Every row belongs to one group in each of 4 separate groupings. Each group adds its own fixed numbers to the row, and there is some noise. The rows also spread widely along 15 directions, which tell nothing about the answers.
(in the rows, 128 means zero)
Some rows, each with its group in each grouping after it:
[151  70 142  89 158 160  85 150 169 164 150 153 111 128 149  96 117 163
 100 165 125  66 123 159 113 159 157 153 125 136 192 134]  (2) C K_66 K_768
[162 101 148 160 129 122 124 122 167 154 141 130 132 102 153  81 119 144
 122 121 140 107 129 131 121 133 164 137 163 120 154 121]  (4) R K_57 K_768
[199 124 170 116 128 101 142 159 148  95 118 127 144 186 138 137 107 103
 134 128 140  52  87 126  90 148 101 124 119 155 148 170]  (3) R K_57 K_829
[138 187 168 147 203 127  94 123 122 175 111 131 211 143 133 107  87 142
 132 111 119  76 105 156 119  49 112 122  97 126 110 141]  (0) Q K_219 K_829
[149  41 136 101  62 143 120 108 124 122  96 147  96 143  88 141 164  88
 145 163 113 138  98  92 121 159 148 121  84 148  98 154]  (3) T K_116 K_382
[160 104 137  67 136 166 121 118 139 152 117 120 149 146 167 139 101 120
 117 136  96 120  55 150 107  96  63 127 156 174 120 178]  (2) B K_219 K_788
[141 163 125 113 168 155 112 133  99 158 143 105 174 180 103  90  93 139
 115 132 116  95 106 172 106 104  68 145  99 119 135 117]  (4) T K_116 K_558
[162  72 143 108 132 160  82 118 190 169 130 147 135  90 175  97 126 125
 115 158 124 107 112 145 139 124 161 134 126 129 154 166]  (1) G K_919 K_382
[136 111 150 202 147 127  98 143  75 127  84 104 162 163  87 162  85  55
 122 129  91 111 188 131 137  80 155 143  74 133 102 100]  (1) Q K_149 K_558
[ 90  86  97 137 157 189  70  98 113 167 110 118 148 143  69  97 150 123
 135 187 113 142 145 172 152 143 134 133  56  92 113 132]  (0) G K_919 K_788
[122 103 114 112 182 146  75  96 167 155 138 123 129 141 103  84 165 152
 164 165 149 108 116 208 149 178 116 131 162 117 165 104]  (0) B K_149 K_788
[ 87  48 171 119 147 185 119 107  76 151 168 127 111 105  89 111 131  79
 129 159  97 194 107  77 118 138 136 143 125 176  94 119]  (0) C K_66 K_382
[116 168 156  58 128 122  61 100  83 174 144 134 181 106 102  84 117  93
 140 109 121 107  71 115 146 113  73 105  12 142 118 146]  (0) G K_66 K_382
[176  79 128 160 116 129 121 140 137 130  89 137 150 130  93 151 133  91
 172 169 109 130 147 120  91  49 159 109 108 136  93 165]  (3) C K_66 K_382
[196  84 147 121  83 131  95 122 186 162 139 131 127 130 180 101 103 116
  56 113 111  93  88 140 139 181 119 164 171 152 162 121]  (2) C K_57 K_788
[127 118 127 134  82 115  98 103  91 190 170  96 175 135  79 114 124 114
 102 140 105 127  94 133 161 183 107 159 120 122 142  88]  (2) B K_57 K_382
[136 151 174  98 142 122 110 114 102 162 117 111 150 140 130 109  86 141
 137 110 141  89  77 137 124 143 106 128 101 121 138 134]  (0) Q K_219 K_768
[166 102 164 154 128 144 101 103 175 160  90 114 130 146 161 123 106 132
 109 122 133  94 101 167 168 172 149 151 170 115 143 123]  (3) T K_57 K_768
[117 137  77  86 195 158  90 134 158 126  81 135 122 120 161 105 114 152
 130 129 125  86 134 192 123  68 101  82  77 124 159 183]  (2) Q K_66 K_788
[136  86 172  87 148 127  92 112 100 123 129 102 120 165  86 132 125  92
 220 168 156  97 109 154 109 191 117 134 129 137 156 112]  (2) T K_219 K_829
[120 122 156 125 109 133 147 124 111 168 136 110 150 174 153 161  94 160
  53 125  98  82  74 118 167 195 134 165 136 126 164 144]  (0) R K_219 K_768
[131 109 165 134  92 107 126 117 133 159 120 176 132  97 153 123 137 135
  60  86  98 102  96  74 164 122 176 133 107 159 117 127]  (3) G K_57 K_768
[158  80 202 102 146 144  99 112 123 198 122 124 174 147 141 161  99 130
 171 185 115  98  82 132 125 115 163 172 159 132 138 154]  (0) T K_149 K_829
[128 134 193  96 164 109  95 125 124 139 116 159 150 174 143 144 116 125
 124 122 123  36  91 135 155 149 149 138  90 154 147 124]  (2) G K_116 K_788
[ 72 162 170  53 165 132 119  95  75 176 125 134 147 101 139 110 106 176
 151 111 134 110  64 112 153 115 125 105  79 124 139 149]  (1) Q K_219 K_768
[145 126 153 116 151 155 101  93 114 131 104 116 127 142  90  70 119 106
 182 124 154 150 105 150 106 114  89 106 107 119  83 109]  (4) C K_66 K_558
[ 91  99 157 138 181 151 145  94 141 131 121 150 107  82 178 107 135 130
 126  97 117 165  97 100 142 102 153 104 188 172 105 135]  (2) C K_219 K_788
[136 140 114 151 128 107 177 146 111 158 163 102 185 151 120 130 121 162
 120 159 119  94 111 119 120 151 140 138 133 102 175 166]  (1) T K_219 K_788
[ 98 120 119 101 134 119 119 132  95 138 148  97 112  95 142 117 111 122
 132 111 131 109 135 140 135 157 124 116 104 133 197 135]  (3) B K_116 K_788
[108  75 107 112 103 136 158 131  81 122  97 103  97 178  98 197 121 156
 126 168 109 104 141 131 125 157 161 141 116 115 162 136]  (1) R K_219 K_788
[116  63 165 150 149 162 132 116 141 157 151 173 129 121 133 122 155 125
  66 138  80 142  97  83 147 126 169 158 162 182  97 126]  (0) G K_57 K_768
[127 167 100  73 119 143 158 118 103 171 116 121 128 145 137 116 104 226
  71  95 121 104  68 156 116 114  86 133 139 111 150 113]  (1) G K_219 K_829
[116 113 158  65 128 104 110 107  90 110 117 149 114 132 102 146 139  95
 163 128 116 122  90 109 136 117 111 107  99 178 112 129]  (1) Q K_919 K_768
[171 138  61 129  96 105 142 131 123 122  67 119 143 178  68 145 139 164
 143 144 127  96 126 163 109  87 108 104  86  91 121 144]  (1) T K_57 K_382
[ 91 124 182  33 169 142  99 110  61 147 132 128 101 136  93  96  98 170
 166 128 163  81  88 125 108 157 117 122  47 129 157 112]  (0) R K_57 K_382
[156 112 160 139  63 104 108 120 105 165 103 114 130 109 166 154  75 101
  59  74  99  98 117 100 154 135 152 157 104 136 146 117]  (0) G K_57 K_829
[ 91  63  86 115 114 173 138 118 163 176 109 154 123 103 196 161 140 165
  46 155  63 131  96 112 175 106 177 129 135 136 147 205]  (2) Q K_116 K_382
[130  71 145 127  97 139  74  83 101 178 115 119 144  96  68 126 143  93
 196 173 116 170 138 122 134 106 162 135 108 116 100 104]  (1) C K_66 K_829
[164 101 118 102 106 153 103 122 134 123 120  90  78 101 151  90  95 100
 118  90 133 138 118 160  97 135  77 129 150 149 154 102]  (3) R K_116 K_768
[138  60 153 106 130 118 119 140 143 115 137 130 112 132 134 163 148  93
 167 169 126  96 119 128 129 164 161 123 145 162 173 165]  (3) B K_116 K_382

New rows, each followed by its group in each grouping:
[172 110 162 120  82 103 150 120 128 168 112 175 126 110 139 119 123 170
  85  96 108 117  88  89 102  74 161 139 155 157 101 105]  (3) C K_149 K_788
[129 176  63 147 137  80 212 153 118  98 159 104 145 173 111 126 148 174
  92 105 127 101  98 142 108 161  71 101 165 133 171 146]  (0) B K_219 K_788
[ 67  81 169 136 192 173 134 117  91 124 140  97 125 164 126 166 124  90
 137 159 113 133 106 127 167 194 141 140 147 153 142 150]  (0) G K_219 K_382
[132 162 128  71 109  98 113  91 145 199 125 165 173 111 120  74 149 219
 125 122 147  82  43 131 146 125 122 101  86  98 132 144]  (2) B K_57 K_382
[171 109 193 156 133 135 115 124 117 145 156  94 160 138 136  91  83  67
 135 121 130 127 105 119 113 154 110 151 148 146 125 122]  (4) C K_57 K_788
[183  69 140 108  94 113 115 137 156 126  99 167 145 154 126 151 151  97
 121 159  99  84 109 106 121 117 149 119  78 158 117 185]  (1) B K_149 K_788
[164 112 127  90 115 145 120 105 174 186 157 162 155 145 126  86 166 186
  85 150 113 111  51 148 133 153 111 157 176 133 130 116]  (1) G K_149 K_829
[126 118 152  75 132  99 106  96 161 156 133 190 137 120 129 129 182 169
 138 134 120  90  70 118 151 124 151 121 146 162 128 132]  (0) G K_219 K_768
[122 144 176 198 147 100 175 117 112 143 108 121 126 140 132 138 109 171
 115  87 141 113 117 122 143 125 187 136 199 121 127  72]  (3) C K_116 K_382
[138 109  62 122 158 172 155 137 119 151 133 104 151 109 110 112 128 149
 141 159 100 175 117 152  66  32  76 108 152 133 115 172]  (0) B K_66 K_829
[105 101 144 107 135 138 106  79 139 122  63 159  82 113 146 138 145 132
 111  84 117 134 105 132 174 107 143 102 135 161  95 114]  (3) B K_57 K_558
[122 117 144  74 176 121 120 127 106 109  88 105 101 165 119 163 122 147
 218 153 161  77 114 179 107 134 128 112 130 118 173 140]  (0) G K_116 K_829
[127  54 157 133  94 126 133 107 160 144 122 189 114 132 131 121 177 143
  87 148 113 110 103  87 157 176 202 127 103 139 116 151]  (4) B K_919 K_829
[162 114  71 105 183 150 143 172 166 116  95 132 140 155 151 133 123 172
 135 162 123  72 124 180  78  63 110 104 121 120 164 204]  (2) G K_57 K_829
[118 159 170 184 194 134 139 141 125 134 142 109 160 172 139 108  96 128
  83 102 135  70 116 146 157 184 135 139 127 127 162 120]  (3) T K_219 K_382
[139 132 160 115 125 112 150 125  89  78  82 100  97 173 142 159  90  85
 113  68 130  97 103 123 133 168  93 106 104 164 129 132]  (1) B K_219 K_788
[163 103  96 152  79 130 206 134 114 107 102  81 137 206 100 172 129 130
 136 162 118 137  90 130 102 155 101 122 160 103 118 175]  (4) R K_66 K_829
[118 147 167  98 161  99 195 125  54  84 110  75 119 151 118 166 100 110
 223 108 159 132  82 120  88 123  85  83 164 156 132 155]  (3) B K_219 K_788
[139  69 102 117  62 107 141 116 142 141  97 140 104 123 132 174 156 145
 109 138 106 116 116 111 136 149 167 120 132 132 148 161]  (0) B K_219 K_829
[109 119 105  90 222 129 109 148 130  91 122 108 106 116 129 116 123 133
 211 151 156  88 155 174  98  99 111  86 107 133 190 173]  (0) R K_57 K_768
[ 92 163 102 126 115 122 154 123  56 175 177 108 185 123  94 105 119 150
  79 128  97 142 100 105 140 124 100 136  87 117 138 127]  (1) G K_919 K_788
[ 90  77 148 107 165 162 147 110 105  86 112 137  84 126 115 121 147 100
 152 132 127 157 109  93 120 128 125  95 113 167  97 155]  (3) R K_57 K_558
[121 145  57 196 141 117 180 145 133 130 141 104 160 149 117 122 140 150
  80 128  98 134 135 143 123 112 114 120 158 117 143 145]  (0) Q K_116 K_788
[194 129 218 126 171 115 106 108 129 146  86 113 153 168 120 148  84 131
 213 136 154  93  89 169 107  84 131 148 205 139 104  89]  (1) C K_57 K_768
[105 167 144  52 173 100  84 129 126 154 148 184 141 128 138 129 129 173
  86 105  97  50 100 146 158  90 122 128  99 177 169 110]  (1) Q K_66 K_768
[155  84 127  90 154 118  64 108 178 138 130 153 123 119 107 100 175 122
 183 159 138 101 115 176 128 138 123 118 146 152 149 121]  (0) B K_149 K_768
[127 143 164 119 117 113 163 133  83 158  82 121 138 127 169 198  66 153
  90  91  89 103  94 108 136  54 151 132 143 149 126 148]  (3) Q K_66 K_768
[137  79  83  69 133 132  86 146 142 142 168 148 140 152  62 112 184 148
 166 219 115  92 129 161 107 145 121 135  91 128 175 143]  (1) C K_116 K_768
[183 135 170 114 131 136 174 142 130 130  99 130 122 169 163 111  75 161
  63  78 134  82  51 113  92 131  93 125 119 144 114 159]  (0) B K_57 K_382
[ 93  87 126  98 122 146 107 141  92 190 141 112 131 109 156 153  89 157
  92 152  95  94 134 130 148 140 172 161 100 117 202 141]  (2) C K_116 K_829
[101  94 148 116 137 121 163 145 108 126 130 135 121 158 135 165 131 147
  97 145 119  78  98  92 154 186 171 129  97 131 169 181]  (0) G K_57 K_382
[114 160 139  58  92  66 150 101  69 144 114 130 136 119 101 131 142 162
 174 103 148 106  63 101 139 139 114  89  80 119 138 138]  (1) B K_149 K_829
[148 162 155 151 125  54 146 146 107 127 138 117 190 141 129 141 110 109
 170 122 138  74 126 105 124 116 145 109 107 117 159 164]  (4) C K_219 K_558
[170 114 182 115 130 128 119  98 100 150  69  93 146 157  97 145  91 128
 216 147 155 124  81 144  99 100 120 123 138 106  92 134]  (0) C K_57 K_382
[146 107 152 118 110 119 165 129 113 155  95 105 149 139 175 172  84 152
 147 144 123 102 101 117 122  98 162 128 147 103 152 186]  (4) R K_149 K_558
[120 177 152  92 153  85 116 119  99 143 131 128 203 187  90 134 135 129
 166 149 128  66  54 134 155 147  86 108  74 129 124 162]  (2) Q K_57 K_768
[106  84 110 130 185 155 128 147 137 114 100 140 117 111 141 119 132 122
 135 151 116 114 141 117 118  97 152  93  71 133 136 209]  (0) Q K_57 K_768
[ 78  58 120  75 116 152 129 122  79 156 137 117 111 148 108 168 133 147
 116 179  99 112 106 121 151 188 148 144  97 133 171 154]  (2) B K_57 K_788
[144  69 168 201 172 142 157 124 116  95 104 121 118 160  91 142 132  80
 166 151 121 157 142 115 101 110 157 133 174 159  77 116]  (0) T K_919 K_768
[ 96 149 118 166 129 127 166 134  35 141 131  77 138 116  86  93  84 129
 122  94 128 154 140 103 114 114 112 116  76  97 120 112]  (4) C K_57 K_768
[159 141 206 138 121  98 108  94 147 152  76 165 131 162 143 128 117 150
  92  71 131  65  73 127 167 150 157 136 124 141 100  88]  (0) B K_116 K_768
[146 121 160 130 139 129  60  86 159 160 146 155 190 122  99  68 166  69
 153 137 119 129  74 127 152 124 100 110  92 159  76 126]  (2) B K_116 K_382
[147 157 115 119 139  76 167 171  93  88 121 134 119 191  96 159 118 148
 100 102 113  62 118 132  89 109 100 125 118 162 151 113]  (0) Q K_116 K_768
[161 130 150 149 115 104 190 153  95 144  93 120 174 193 106 183 102 163
 134 165 116  79  99 105 101 103 163 129 104  99 122 179]  (1) Q K_66 K_829
[163  86 157 197 114 108 173 114 135 123 107 134 138 142 101 142 152 115
 146 128 122 149 114  94 100 113 164 123 183 147  76 122]  (0) B K_219 K_829
[157 122 168 146  94  79 100 111 132 128  91 163 142 125 138 133 129  77
 112  80 105  90 122  96 168 111 159 119  81 160 104 121]  (4) T K_149 K_768
[171 132 193 105 153 136 122 101 134 171  73  94 147 150 166 143  64 160
 173 128 151  97  59 167 121 114 120 138 179 106 129 151]  (0) Q K_57 K_768
[125  52 213  81 138 163  86 100 129 154  90 171  82 135 127 124 128 144
 137 147 143  87 103 117 141 168 198 147  98 137 123 112]  (3) G K_57 K_558
[131 159  94 136 123  90 109 117 103  99  92 111 130 123 111 138 125  87
 138  76 114 128 147 143 138  81  90  91 103 149 122 108]  (1) C K_219 K_829
[144 167 128 126 162 101 181 168 109 136 173 128 192 161 140 121 106 149
  84 125 105  76  81  99 103 111  92 129 113 152 160 191]  (0) T K_57 K_788
[156  93 168 164 206 184 142 127 157 134  69 111 109 137 178  92  83 149
 138 114 158 113 110 169  98 114 146 117 166 112 118 143]  (2) B K_149 K_829
[115 110 179 180 164 123 143 119 113 130 103 114 111 132 152 142  92 128
 111 103 134 114 134 127 144 145 180 140 163 133 138 105]  (0) Q K_919 K_829
[162  60 160 156 105 108 172 142 110  81 111 114  92 168 109 176 137  75
 150 138 124 124 123 100 118 175 158 138 175 163 126 120]  (1) G K_149 K_768
[142 162 161  95 170 158  76  89 138 133  84 126 133 169 112  89 114 122
 136  98 144 107  67 187 149 130  60 108 109 140  93 105]  (3) C K_66 K_382
[149 123 133 102 101 114 133 109 121 137  86 169 127 151 115 155 140 149
 103 108  93 109  89 110 132  64 134 124 116 160  89 116]  (1) T K_116 K_382
[118  90 176  64 120 138 150 103 118 173 125 129 137 125 191 185 110 145
 122 146  97 121  44  99 169 136 151 145 179 158 151 184]  (1) T K_149 K_382
[119  99 128 143 118 119 120 117 118 171 121 118 165 112 116 113 132 137
 151 161 134 109 120 116 145 147 166 115  81  87 144 167]  (2) B K_57 K_558
[140  44 159 118 151 160 144 139  92 132 104 108  86 120 139 180  83 123
 152 154 110 143 145 135  74  75 160 148 181 162 140 130]  (0) B K_919 K_829
[146  72 129 115 103  92  75 117 131 113 132 119 114 116  93 161 154  56
 188 156 118 114 152 141 145 144 143 129 145 169 166 113]  (3) T K_57 K_382
